There are 3 ways to turn a row about zero (a turn may also mirror it). The second row of each pair is the first, turned, with some noise. The first 27 pairs use one turn. New pairs use 2 turns, one after the other, and a turn may come again.
Known pairs, each followed by its turns in order:
.07  -.15  -.48  .09  .00  .27  .00  -.23
.03  .28  -.19  .15  .19  -.03  -.13  .46 -> j_898

.03  .10  .37  .02  .09  .02  .35  .23
-.03  .24  .03  -.06  -.24  -.17  .42  .20 -> j_761

.23  .02  .56  -.01  .23  .24  -.46  -.20
-.19  .01  .55  .01  .43  .01  .13  .41 -> j_761

-.01  -.03  -.08  .13  .06  .10  .37  -.45
-.11  -.37  .11  .26  -.09  -.28  .02  -.23 -> j_761

-.07  .02  .39  -.54  -.06  .13  .16  -.13
-.21  -.25  .61  .08  -.15  .02  .12  .19 -> j_898

.06  -.12  .11  .56  .28  -.11  .06  .00
.03  -.16  -.07  .34  .46  -.04  .27  .22 -> j_612

.00  -.15  -.23  .00  .05  .05  .06  -.03
-.04  .14  -.06  .17  .13  .01  -.04  .13 -> j_898

-.35  -.08  -.02  .45  -.19  -.03  -.12  -.20
-.30  .00  -.13  -.14  .31  -.25  -.12  -.32 -> j_761

.00  .31  .10  .02  -.08  -.09  .04  .23
.07  .38  -.10  .04  -.02  .07  .25  -.04 -> j_761

-.09  -.03  -.34  -.22  -.22  -.15  .02  .04
-.24  .10  -.14  -.17  -.31  .27  .01  .00 -> j_612

.06  .07  .02  -.31  -.15  -.05  .23  .31
-.17  .07  -.03  -.36  -.08  -.16  .14  -.24 -> j_612

.30  -.03  .02  .01  -.01  -.05  .08  .08
-.08  -.16  -.22  .12  -.12  .03  -.04  -.01 -> j_898

.06  .09  -.17  -.14  -.13  -.09  -.56  .09
.05  .16  -.16  .12  -.11  .29  -.35  -.32 -> j_612

-.15  .31  .14  .10  .02  -.04  .06  -.26
-.18  -.03  -.01  .26  .16  -.08  .27  -.18 -> j_761

.12  -.01  .19  .16  .02  -.49  .08  -.05
-.13  .20  -.41  .03  .27  -.14  .07  .20 -> j_612

.04  -.15  .36  -.54  -.01  .22  .30  -.03
-.33  -.30  .54  .27  -.12  -.02  .00  .19 -> j_898

.23  -.03  .00  .02  -.13  -.48  -.12  .00
.32  -.08  .04  -.33  .12  .14  .16  -.22 -> j_761

-.01  -.01  .07  .14  -.05  .03  -.34  -.04
.04  .09  .06  .19  .13  .07  -.22  -.06 -> j_612

.03  .11  .04  .09  .02  -.50  .10  -.14
.08  -.05  -.12  -.17  -.02  .46  .18  -.15 -> j_898

.15  -.11  -.12  .05  -.13  .05  .02  .37
.09  -.08  -.16  .31  -.04  -.20  -.24  -.17 -> j_898

-.12  .08  -.23  -.35  .10  .02  .42  -.03
-.01  -.12  -.07  -.31  -.47  -.12  .28  .02 -> j_612

-.37  .00  .06  -.27  .17  -.24  -.06  -.19
.04  .27  .38  -.11  -.09  .23  .18  -.07 -> j_898

.08  -.08  -.36  -.07  .47  -.07  .16  .11
.28  -.36  -.34  .11  -.14  -.09  -.04  .26 -> j_761

.32  -.25  .03  .40  .37  -.30  -.06  -.16
-.40  .19  -.47  -.26  -.13  .28  -.07  -.16 -> j_898

-.09  .37  .06  -.17  -.21  .26  .22  .04
-.16  .27  .04  .36  -.26  .15  .06  -.11 -> j_761

.19  -.06  .07  -.01  .10  .23  -.04  -.08
.12  -.27  .08  .07  .11  -.10  -.16  -.04 -> j_612

-.03  .17  .17  -.08  .22  .13  .07  .03
.28  -.01  .04  .00  .03  -.21  .12  -.11 -> j_612

New pairs. What belongs after each?
-.56  .56  .21  .00  -.18  .03  .17  .04
-.06  -.61  .02  .13  -.22  -.03  .48  .15 -> j_612 j_898

.16  -.09  -.15  -.11  .07  -.36  -.14  -.07
.22  -.21  -.04  .01  .11  -.16  -.07  .31 -> j_898 j_898

.03  .00  -.07  -.15  .44  .21  -.31  .23
.39  -.22  -.02  -.15  .14  .37  .21  -.21 -> j_898 j_898

-.14  .07  .00  -.04  -.56  -.11  -.08  .12
-.17  -.26  -.12  .10  .21  -.22  -.35  -.13 -> j_898 j_612

.09  -.21  .06  -.04  .00  .17  -.21  .09
-.03  .16  -.02  -.06  .14  .17  .02  .25 -> j_761 j_761

-.28  -.12  -.13  .07  -.35  -.29  .00  -.39
.29  -.34  .14  -.03  .02  -.23  -.18  -.47 -> j_898 j_612

-.09  -.02  -.13  -.35  .06  .14  -.05  .29
-.02  -.02  .19  -.06  .02  .29  -.02  -.29 -> j_761 j_612

-.04  -.03  -.03  .21  .04  -.01  -.46  -.13
.18  .03  .04  .13  -.04  .47  .08  -.07 -> j_898 j_761

-.07  -.54  .45  .07  -.03  -.15  -.13  -.03
.26  .29  .27  .24  -.28  -.10  -.41  -.03 -> j_898 j_612

-.08  -.02  .15  .18  .08  .43  -.14  .27
.06  -.19  -.21  -.27  .24  .13  .22  -.14 -> j_898 j_761

.00  -.18  -.04  -.33  -.24  .03  -.28  -.03
.13  -.06  .30  .11  -.05  -.11  -.23  -.24 -> j_761 j_612

.04  .18  .05  -.18  -.02  -.17  .51  -.13
-.15  .01  .16  -.06  -.28  -.18  -.03  -.44 -> j_761 j_761

.07  -.41  -.23  .04  -.06  .25  .05  .00
-.39  .04  .00  -.25  .02  -.09  -.16  .04 -> j_612 j_761

-.42  .09  .47  .41  -.26  -.06  .05  .11
-.44  .34  .26  -.11  -.37  .18  .13  .22 -> j_898 j_898

.13  -.22  .08  -.04  .12  -.01  .24  -.25
-.35  .19  -.10  .20  -.05  -.01  .14  -.05 -> j_612 j_612

-.12  -.56  -.07  .42  .06  .13  .04  -.03
-.04  -.06  -.27  .31  .53  .18  -.06  .21 -> j_898 j_761

-.18  -.10  -.33  .09  .47  .11  -.25  -.22
-.22  -.25  -.14  .59  -.03  .17  .06  -.09 -> j_761 j_612

.46  -.11  .56  -.09  .12  .01  .06  .15
-.29  .33  .37  .09  -.27  .07  -.16  .30 -> j_898 j_612

.17  .01  -.09  -.09  .15  .39  .06  -.21
.07  -.15  .29  -.41  -.02  .07  -.17  .08 -> j_612 j_761

.26  -.56  .05  -.18  .04  .02  -.02  .15
.11  -.19  .31  .12  -.43  -.19  -.32  -.13 -> j_761 j_898

-.08  .18  .03  .56  .05  -.05  .39  -.30
-.17  -.30  -.05  -.02  .13  -.20  .46  -.44 -> j_612 j_612

.06  -.18  -.07  -.30  -.01  .05  .14  .06
-.13  .22  .01  -.11  .12  -.23  -.05  -.03 -> j_898 j_761

-.04  .10  -.01  -.11  -.03  .06  .09  .27
.05  .02  .00  -.27  .09  .21  .06  -.10 -> j_761 j_612

.06  .17  -.08  .01  .07  -.10  -.11  .08
-.03  -.08  -.13  -.18  -.04  .10  -.02  .04 -> j_898 j_612

.09  .05  .22  .11  -.17  .12  .08  .02
-.21  .07  .14  -.02  -.16  -.01  .17  -.05 -> j_612 j_898

.14  -.03  .15  .23  .11  -.08  -.03  -.33
.03  .03  .12  -.04  -.41  -.01  .03  -.17 -> j_898 j_612

-.26  .48  -.50  .02  -.29  .17  -.16  .02
.17  .29  -.45  -.40  .23  -.20  .17  .35 -> j_761 j_898

.10  -.07  -.26  -.21  -.05  -.01  -.08  -.04
-.01  -.12  .15  .07  .11  .06  -.28  -.10 -> j_761 j_612

.07  .05  -.11  -.03  -.03  -.04  -.10  -.19
-.03  -.11  .15  .01  .11  -.13  -.04  .09 -> j_761 j_761

.02  -.15  .02  -.13  -.49  .05  -.13  -.08
.13  .19  .25  -.28  .19  .12  -.14  .21 -> j_898 j_761

-.03  -.56  -.28  .44  .39  -.09  -.24  .12
-.34  .03  -.59  .42  -.36  .00  -.04  -.38 -> j_761 j_612

.17  .05  -.56  .30  -.20  .01  -.08  -.26
-.15  -.36  .45  .13  -.10  .11  -.11  -.39 -> j_612 j_612

.03  -.20  -.03  .04  .05  .03  -.13  -.18
-.05  .18  -.13  .12  .08  .22  .02  .03 -> j_898 j_761

-.07  .16  .43  .01  -.36  -.05  -.12  .16
-.11  -.29  .39  -.35  -.01  .15  -.02  .10 -> j_898 j_761

-.02  .30  -.34  -.05  -.02  .29  .32  .22
.35  -.03  -.20  -.19  -.04  -.47  .16  .02 -> j_898 j_761

-.22  -.05  .14  -.26  -.17  -.21  .02  .13
.13  -.03  .28  -.24  -.25  .02  -.01  -.04 -> j_761 j_612

.33  .13  .25  -.06  -.56  .04  .08  .13
.03  .31  .42  -.05  -.30  -.05  .37  .10 -> j_612 j_898

.09  -.13  .44  .24  -.03  -.14  -.10  .04
-.26  -.25  .02  .01  .06  .37  -.23  -.04 -> j_898 j_761

.05  -.16  .27  .06  -.06  -.10  -.01  .06
-.12  -.05  .04  -.04  -.19  .21  .21  .02 -> j_761 j_761

-.07  -.04  -.07  .11  -.15  .13  -.56  -.21
.35  .13  .09  -.04  .02  .52  .12  .04 -> j_898 j_761

